Every row belongs to one group in each of 2 separate groupings. Each group adds its own fixed numbers to the row, and there is some noise. The rows also spread widely along 4 directions, which tell nothing about the answers.
Some rows, each with its group in each grouping after it:
[ 19  -2   0  12  -2  -5  14  -7  12  -2   4   4   4   3  -5 -13 -20   7
 -13  -8  26  -6  25 -10  31] : dimid Q
[  7  -8   2   2  -4   3  -1 -11   6 -11  21  -9   3  -5  -9   1 -14   4
  -2   6  12 -12   5  10   8] : dimid V
[-11 -19  12   6  18   5  -4  10  23  10  23 -14  -9  -1  -2 -30  -6   4
  -4   5   6 -11  21   9  17] : kitof A
[-13  -8   8   2   0   9  -2   3  11  -6   3 -12  -4   3   2 -13   9  -3
   8  -9  -3  -5  -7  27  -2] : kitof F
[-12  -4   8  19  14   3   0  -6   6 -12  26 -28 -15  -7  -8   0  -3  -1
  -6  -5  -1 -10  20  -5  15] : Koto A
[ -6 -13  11   3   8  14  -9   2  10   3   8  -4 -10  -5  10 -23 -13   1
  -2  -4   4  10  10  -2  -2] : revar Q
[ -7  16  -8  -7   7   0  -3  -4   3  -5 -18  11 -20  11 -14  -3   9 -23
   5 -27   2 -20 -17  33   6] : zaka F
[ 29  -1 -11  13 -22   2 -13  -3 -12  -7  14  -4  13 -21  -2  24 -10  14
  -7  12   1   6  15 -12   4] : Koto V
[  4 -14   4   2  14  19 -24  19   3  16   6   3  -3 -12  13 -20  -6  -7
   5  12   2  10   7   1 -18] : revar A
[-13  -9   6  -5  10  15 -23  12  -4  16  18   5 -20  -2  18 -30  -2  -5
   1  -1   3   4  -8   2 -28] : zaka Q
[-16   2  -5  -4   1  -6  -2 -27   2  -5 -11  10   5   3   1  10  19 -12
  10 -18   9  -7  -5   8  -5] : kitof Q
[  1 -10   8   1   4   0  -7   1   7   9   9   4  -6  -3   6 -28 -10   2
   4  -4  19   0   8  -1   1] : dimid Q
[-12   9   2  15 -11   4  17 -33 -11 -37   6 -19  11  -9   2  35  12  -9
   4 -10  -4 -16  -5   0  -8] : dimid F
[-17  -9  14 -12  20  14 -18   6  16  14  -5  11 -24   8  -3 -40  -2 -14
   8 -14  11   6 -10  24  -8] : revar Q
[  9 -11   6  12 -10   3   3   7   8  -3  14 -18   8  -5   2  -9  -9  13
 -11   3   2  -3  13  10  21] : kitof F
[-28 -12  29  22   8  26   3  -8  10 -27  27 -52 -15  -2   1 -10 -12   5
 -11  -5 -16  -1   1  18  -4] : revar F
[-34  -7  16  -6  20  13 -14   0   6   4  15  -7 -34   9   0 -32  -3 -13
   6 -23  -2 -10 -14  15 -18] : zaka Q

New rows, each followed by its group in each grouping:
[-25  -7   2   2  17   9  -8 -15   2 -10  15  -1  -4  -7   4   8  14 -21
  18  -4   1 -16  -7   3 -30] : dimid A
[  9  -7  11  13   1   9 -10   9  12  -4  34 -29 -16  -5 -16 -17 -22  14
 -12   4   3  -1  14  10  26] : Koto V
[ 20   3 -15   4 -21  -1 -14 -14 -14  -7   5   6  16 -19   4  35   8   3
  -1  10  -1   3   0 -11  -4] : Koto V
[ 23   6  -8  -5 -10   2  -7   3  -4   1 -30  23   7  -6   6  12   7 -11
   4  -9   5   3  -6  15   0] : revar F
[-15 -20  13   1   6   9 -22  21   9   5  13  -8 -10   1  11 -32   5  -3
   8  -1  -6   1 -13  30  -9] : kitof F
[-18   9   4   2  12   0  11 -28  11 -11  -2  -8 -19  13 -20  -2  -9  -8
  -5 -32   8 -22   4   3  18] : zaka Q
[-30 -23  21  13   9  12   0  -5  17  -5  30 -30 -13   2   3 -23  -5   9
   1  -5   1   0  11   1   2] : kitof Q
[ 24  -2  -2   2  -2   3  -2  -5   6   9 -16  21   7  -3   1  -4 -14   2
  -6  -3  17   8  16  -5  14] : revar Q
[ 27  -9   2  21   1   4  -9  20   4   6  28 -11  -1 -16   8  -7 -17  17
 -15  16   7   5  32 -18  25] : Koto A
[ 18 -20   5   7  -2   9  -9  20   4  16  39 -21  -7 -11   0 -18 -35  19
 -20  21   1   3  17  -7  12] : zaka V
[ 12 -15  -1  -5  -2   8 -19  10  -7  16  16  18   5 -14  26 -21  -6   2
   4  11  14   3   3 -14 -18] : dimid Q
[ 12 -13  -9   9 -22   4  -7 -13  -3 -10  21 -15  21 -21   9  24  -7  21
  -7  19  -1   1  12  -8   2] : kitof V
[  3   5   1  -3  12  -5   3  -5  19   6  -4  18 -11  10 -13 -26  -6  -9
   3 -16  26 -14   9  13  20] : dimid Q
[ 23  -6  -8   2  -5  -1  -2   1  -2   9   2  19   6  -7  14  -6  -8   3
  -4   3  22   1  14 -20   8] : dimid Q
[-15  -2  11  -2  23   2   2  -2  23   7   9   9 -23  16 -14 -40 -10 -10
   2 -22  20 -15   0  19  17] : dimid Q
[ 33  -3 -17  -1 -23  -5 -11  10 -10   7 -19  26  18 -12  15   8  10   4
   2   9   6   5   2   7   1] : kitof F
[ 25 -17  12   4   1  18 -22  35   7  16   4   5 -11  -5   8 -38 -17   4
  -4  12   7  15   6  22   7] : revar F
[ 21  -9  -7   2 -14   5 -32  17 -13   5  21   3   4 -20  15   7  -1   9
   1  23   0  16  -3  -4 -14] : Koto V
[ 25   7 -20 -10  15  -8  -4  16   7  23 -11  33 -11   3 -10 -14 -10 -15
  -4  -1  17 -15  12   4  15] : zaka A
[  6  -5   5  -3   9   2  -3   5  17   4  21 -21 -18   4 -22 -21 -28   6
 -16  -2   8 -14  12  14  30] : zaka V
[-13   3  -3  -3  -4  -2  -4  -8   2 -11 -12   4   2   3   1   9  25 -14
  13 -13  -3 -11 -12  30  -7] : kitof F
